Each new row is followed by its nearest point in the smallest flat space through zero that holds the last named rows.

K191 (5 x 9):
-10 20 10 6 39 5 -16 -30 -13

-17 9 21 48 -27 13 7 6 -14

3 -36 9 20 50 -10 26 1 -28

-45 -15 12 39 -15 15 -50 37 43

11 22 -10 22 -7 -25 7 -24 -3
New rows:
-7 -3 10 -21 -19 3 -19 -2 3 -> -4 6 1 -16 -12 12 -11 5 9
3 -28 14 -1 -7 13 -20 8 2 -> -10 -15 6 -2 0 12 -7 18 6
2 -13 0 -17 -27 10 23 -10 -21 -> 12 0 4 -14 -19 10 25 5 -18
36 -23 -13 -10 23 33 -31 1 5 -> -2 -13 -2 -26 23 7 -12 6 7

K960 (5 x 9):
43 12 18 -10 3 -12 3 34 15

25 8 -4 -2 1 -16 -58 14 -9

-21 -3 -19 -7 22 -22 -22 13 -49

9 -31 48 -18 -41 -20 -12 -14 13

32 -49 1 4 0 39 0 9 1
New rows:
-22 -45 -23 -7 -2 -22 28 9 -18 -> -23 -31 2 -10 8 -3 24 3 -32
7 23 -24 -32 22 30 1 7 6 -> 9 16 -20 9 18 14 5 12 3
29 -13 9 -2 -25 -47 -40 19 -14 -> 23 -8 22 -17 -12 -34 -46 16 -13
7 3 -23 -19 -24 -12 0 -41 3 -> -14 3 3 3 -14 -2 -10 -21 8
4 19 10 -43 -33 -23 2 -28 -10 -> -13 8 24 -12 -20 -31 -5 -11 4

K797 (5 x 9):
-31 38 -36 -2 -12 5 -12 16 57

16 9 9 -19 -4 76 21 -39 31

-5 -10 -34 21 -14 77 -1 -20 24

6 37 4 38 0 47 -16 21 39

-23 12 -31 -10 6 59 48 -17 77
New rows:
15 -1 28 -22 -21 -25 -16 14 -3 -> 9 14 20 -17 -4 -25 -16 1 -14
-15 14 3 27 6 35 18 17 -29 -> 7 -7 3 31 7 22 3 8 -1
8 -37 13 30 3 16 -12 33 -33 -> 13 -25 6 43 6 7 -9 13 -34
5 -37 -25 13 11 9 -17 12 -4 -> -7 -24 -21 24 -3 7 -5 3 -14
10 4 11 31 35 37 25 -23 20 -> 12 -3 15 22 18 43 31 -2 19
1 17 33 -19 -28 23 -1 16 36 -> 8 34 16 -13 -2 19 -4 -3 28

K434 (5 x 9):
-5 1 -18 10 -33 -1 3 -1 20

7 21 19 -24 44 22 59 -15 -18

17 21 8 33 -22 -27 13 11 -11

11 15 -51 32 -30 2 47 38 -14

35 38 -17 7 10 -8 18 -41 -28
New rows:
6 10 -29 -4 28 26 20 13 -24 -> 8 3 -30 -8 26 20 24 11 -26
-6 -58 2 0 -16 -33 -27 -11 -26 -> -2 -16 2 6 -2 -13 -46 8 -2
27 -2 -42 10 -57 -2 7 6 -16 -> 12 11 -49 26 -37 -7 4 6 -2
-14 7 13 1 -21 25 -2 16 2 -> -11 -7 5 1 -10 3 7 13 13
-2 -6 -9 -15 33 -66 -4 10 0 -> 7 -2 11 5 14 -11 -17 7 -17
-41 -24 58 11 -10 30 -20 -33 -9 -> -17 -12 45 -17 6 -2 -19 -13 24

K796 (5 x 9):
-20 -20 22 63 6 15 -2 -16 28

-27 18 2 13 6 -19 -11 10 -19

-39 -5 -23 44 -21 3 23 21 23

-30 2 30 53 14 -63 10 9 6

-26 45 -15 29 -36 24 47 11 -26
New rows:
1 -21 -16 20 16 29 37 7 -41 -> -3 12 -3 10 -14 22 16 -3 -5
20 45 -16 0 -12 -31 -49 -5 20 -> -5 3 -1 -14 11 -17 -19 6 -11
19 15 19 14 -12 8 -10 -4 32 -> 9 -9 12 12 1 9 6 -12 11
5 -7 15 -11 20 -28 -5 -12 -10 -> 10 -1 18 -9 16 -27 -10 -5 -6

K642 (5 x 9):
4 -35 20 13 32 -12 -5 -26 14

36 -37 24 -21 31 47 -19 -4 -14

15 -20 12 -6 -17 20 -6 4 10

-33 11 47 -51 50 42 49 -26 9

15 -19 33 27 54 55 9 -21 -3
New rows:
33 2 -24 -16 -29 19 -12 -17 19 -> 15 -10 -1 -9 -28 12 -11 13 3
-14 20 27 34 55 -11 4 18 -26 -> -9 18 -4 28 51 0 8 -14 -19
13 -33 -25 -7 5 2 1 1 6 -> 13 -19 1 -4 0 -4 -14 -1 0
-2 5 -22 -23 11 -11 -12 -7 -14 -> 0 6 -12 -21 12 -16 -10 3 -17

K649 (5 x 9):
-27 15 -7 22 11 34 1 -2 36

-21 -16 37 -34 37 -21 -5 30 -17

-3 -2 -13 1 7 4 1 -4 -12

16 -36 10 32 21 -31 -9 59 -9

15 -30 26 1 1 -16 3 -10 3
New rows:
-15 -3 1 -24 31 17 -20 0 26 -> -28 3 13 -10 22 14 0 0 12
-19 -23 25 -14 -3 30 -36 35 24 -> -19 2 27 0 15 1 -4 26 26
15 -16 -12 14 26 33 0 -15 21 -> -7 -16 -9 26 14 20 5 -19 14

K864 (5 x 9):
40 28 21 -3 -8 18 21 47 -12

7 -29 -22 -7 8 18 36 43 -25

31 13 6 -54 -10 3 -5 -6 1

-2 -7 8 -10 -20 12 3 -9 13

1 26 -37 -36 -4 3 -6 5 -12
New rows:
34 -32 -21 2 -27 -15 0 12 -26 -> 9 -18 -6 -14 7 4 14 13 -11
30 -26 17 -33 -21 -2 -30 -1 10 -> 23 -13 22 -37 -8 1 -2 -17 10
8 -29 -5 23 7 9 35 -10 11 -> -7 -34 7 15 1 7 16 6 1
-28 12 6 12 24 -18 -7 -28 19 -> -18 4 1 19 10 -19 -22 -27 9

K189 (5 x 9):
-8 27 -23 45 -18 19 -19 -61 11

15 -19 -11 32 15 -17 21 -20 -1

8 40 -14 13 30 -30 36 -4 14

1 -2 -19 45 -1 -38 -5 7 33

33 38 9 10 25 -4 -26 -72 31
New rows:
5 55 23 17 -19 48 -35 -1 -55 -> -20 31 0 -18 -22 46 -16 -24 -16
2 -20 -8 7 -4 -12 -5 -10 -11 -> 4 -20 -2 13 -2 -1 0 -6 -3
-55 -6 31 9 -15 -2 -22 -10 5 -> -14 -2 -2 4 -24 12 -26 3 5
-4 -13 -5 -2 -2 -1 -4 9 -6 -> -3 -12 0 0 -5 0 -1 9 -4
8 5 -1 -2 21 43 -8 -6 -11 -> 2 4 6 -13 0 21 -1 -20 -14

K273 (5 x 9):
30 -12 61 -41 -12 36 -3 29 23

-6 34 -4 -19 1 19 -9 0 0

10 4 18 -39 25 8 6 -16 26

28 7 -3 -39 -4 2 14 -2 3

11 -3 35 -38 9 -21 11 25 33
New rows:
-24 -4 9 17 17 28 18 -7 -3 -> -13 -5 7 15 11 17 -11 -14 2
52 -7 -15 18 -19 6 36 -1 12 -> 34 -24 -11 -7 -18 -3 17 -4 -14
-6 30 18 14 10 10 -5 -22 2 -> -16 14 2 2 13 17 -12 -11 5
30 -54 37 -1 -21 -3 35 -1 41 -> 35 -59 39 -9 -2 -9 18 7 18
42 18 -35 31 -32 22 12 -42 -3 -> 22 -3 -38 6 -16 23 5 -30 -34

K611 (5 x 9):
9 8 49 -54 -3 -22 5 -1 -18

12 8 39 -15 29 20 25 -27 26

44 3 44 -62 17 8 6 4 9

54 -4 34 -45 9 -18 25 -14 14

-20 29 78 -67 19 3 0 -19 -1
New rows:
-33 27 -25 -2 -24 5 -4 -20 -10 -> -35 12 -11 9 -8 -11 -17 -8 0
1 11 2 12 40 -2 -13 -23 41 -> -2 12 -5 2 19 12 -1 -29 42
37 -52 -22 11 16 9 -11 14 2 -> 42 -21 -26 12 1 15 4 22 4

K235 (5 x 9):
0 6 -39 40 -21 -28 -31 -31 -25

-13 37 -22 -13 9 -17 -15 -54 10

0 -20 -36 -38 7 6 -27 8 -13

-17 14 -47 1 -63 9 -42 -6 -5

11 13 -17 -4 -21 23 2 -32 -30
New rows:
10 25 -31 6 26 32 -37 0 -5 -> 0 1 -23 -15 0 1 -15 -14 -10
13 -23 -13 -33 1 -1 24 -31 -12 -> 12 -2 -9 -24 17 14 6 -19 -21
-2 -5 -34 22 11 24 19 9 17 -> 1 -4 0 3 -4 2 0 6 -2
-36 -16 28 -25 9 4 -14 32 -9 -> -6 -16 6 -21 7 5 -2 33 16

K465 (5 x 9):
-7 -20 -11 1 -43 -37 13 6 -36

-5 -8 -9 -7 -2 5 -8 30 -13

26 -17 16 22 2 -30 27 -54 18

-2 -4 -5 -7 -27 2 44 22 15

-6 21 -8 4 -60 -23 1 -20 -7
New rows:
1 3 -14 0 24 12 2 6 -15 -> -7 -3 2 -5 20 8 -4 9 -7
-1 4 23 23 -23 -29 35 -36 -25 -> -7 -4 9 7 -21 -35 31 -42 -14
31 -37 20 -7 -6 33 12 38 34 -> 30 -24 -6 2 6 19 17 41 37
-31 14 34 36 -15 -4 38 -34 -35 -> -28 12 12 -4 -8 -23 33 -42 -21

K431 (5 x 9):
-2 36 7 25 22 -8 -30 -54 11

-19 0 -16 -8 22 65 5 -11 25

-57 -5 15 -46 42 -10 -16 -58 30

-25 9 35 -30 37 16 -36 -30 -7

25 -30 -45 17 33 55 -10 -78 10
New rows:
-33 30 37 -5 17 34 24 18 -11 -> -27 27 24 -14 9 32 -7 28 6
4 14 -8 10 -24 2 -6 32 3 -> 6 15 0 14 -16 2 9 29 0
30 2 35 -28 -34 18 2 11 19 -> 1 -1 10 -7 -5 10 1 25 -11
24 -24 -9 -19 -32 32 -24 -24 -29 -> 28 -30 -5 -4 8 23 -11 -11 -28

K450 (5 x 9):
28 -33 30 39 -16 7 27 65 8

29 2 -17 9 16 -39 -35 40 62

11 -9 5 -7 45 -28 28 25 47

23 14 4 5 7 0 -7 33 35

9 -43 -13 24 -5 -33 -57 10 -2
New rows:
-39 8 -20 12 7 18 -32 4 1 -> -1 7 -7 -3 -3 3 -28 -12 -5
-14 -10 -14 -21 3 10 -1 -5 -7 -> -8 0 -2 -7 5 0 0 -15 -8
8 13 1 -6 -33 0 12 -43 -27 -> -18 12 -10 -5 -27 9 8 -26 -26

K290 (5 x 9):
-7 -23 -23 32 13 -36 -28 24 -17

10 -3 36 27 57 16 -50 -41 -17

10 -18 -11 10 16 -23 -63 -42 16

3 -22 28 -17 0 -21 -14 21 36

-32 -27 -11 10 8 -2 -17 -43 -30
New rows:
-11 -31 31 4 22 -33 32 -7 32 -> -15 -28 31 -15 3 -10 -2 11 14
-31 -5 14 -27 -26 11 -20 11 36 -> -8 -17 16 -29 -17 -8 3 -2 30
-24 -35 -27 -28 -10 -29 -11 7 19 -> -21 -35 -17 -15 -24 -34 -9 2 18

K462 (5 x 9):
14 -16 50 -16 19 27 -34 -5 2

-52 -37 -3 -1 -4 -42 -15 56 -11

-7 -35 19 -40 -2 -45 -6 -29 -3

-32 -19 -1 8 43 -22 26 -51 11

-21 -10 50 4 47 21 36 49 28
New rows:
-16 -55 2 -7 -24 13 31 1 52 -> -10 -10 14 -12 10 -16 25 8 11
25 14 24 -7 12 2 -6 4 32 -> 18 5 25 -12 6 17 7 1 9
8 46 15 16 -4 24 -15 -49 41 -> 27 22 1 11 13 34 0 -43 5
-3 -6 -1 -2 -33 1 -2 55 35 -> 0 3 3 -6 -20 -2 5 58 0
49 9 6 33 -14 10 3 9 -5 -> 26 23 -4 5 -13 25 -1 7 0
-54 55 -6 -4 9 -12 1 18 -23 -> -22 2 -20 20 1 -7 8 21 -2

K792 (5 x 9):
-42 8 3 41 27 53 -29 0 -23

0 10 41 21 26 14 17 -39 -2

-37 0 13 39 42 13 14 -24 -20

-25 -1 -2 -10 28 28 -20 -21 -6

-27 19 -31 9 1 5 -24 36 -6
New rows:
22 1 15 4 24 12 7 -20 17 -> 9 5 24 -2 9 7 6 -24 5
-27 -6 -35 -13 21 -24 -44 -32 19 -> -28 -1 -28 -35 26 -3 -14 -10 1
-25 -60 -1 -17 38 -20 -9 15 12 -> -22 -39 -27 -17 15 -10 5 -11 -12

K645 (5 x 9):
17 62 -18 16 18 -15 38 -32 38

-6 61 8 2 22 -22 27 -8 15

-34 13 18 4 16 -2 14 -50 -3

-70 17 6 20 -21 -34 13 -58 38

3 47 -4 -10 -13 -11 30 23 34
New rows:
14 27 15 -12 0 -45 13 7 4 -> -2 35 4 1 9 -23 6 17 7
-22 -22 -3 23 -14 27 -8 -3 -11 -> -12 -30 1 0 -12 10 -10 -12 -5
23 31 38 -18 -33 -1 -5 10 -3 -> -1 17 10 -18 -5 3 12 26 2
15 -17 -11 1 -5 -25 1 -1 -2 -> 8 -8 -11 11 -3 -8 -11 3 3
20 7 7 15 12 25 12 9 -55 -> 23 -1 10 -10 29 19 -1 5 -31
-1 12 -1 -5 33 30 4 25 0 -> 15 12 8 -13 15 12 9 14 -13

K921 (5 x 9):
-8 40 -6 -11 7 -9 -50 30 -9

-6 -6 -36 -47 -20 -4 20 -37 -15

42 4 17 -30 22 -4 17 -6 -34

15 19 -6 27 6 44 -25 17 -17

19 -38 11 38 35 3 17 27 -62
New rows:
16 -12 -6 -35 -16 28 11 31 -12 -> 14 4 -9 -12 1 13 3 -7 -19
32 29 13 -16 29 -12 -1 -33 29 -> 28 24 27 -28 4 -3 5 -12 23
-3 -35 17 -19 28 37 -11 -36 1 -> 16 -7 1 -1 -2 17 18 -16 -3
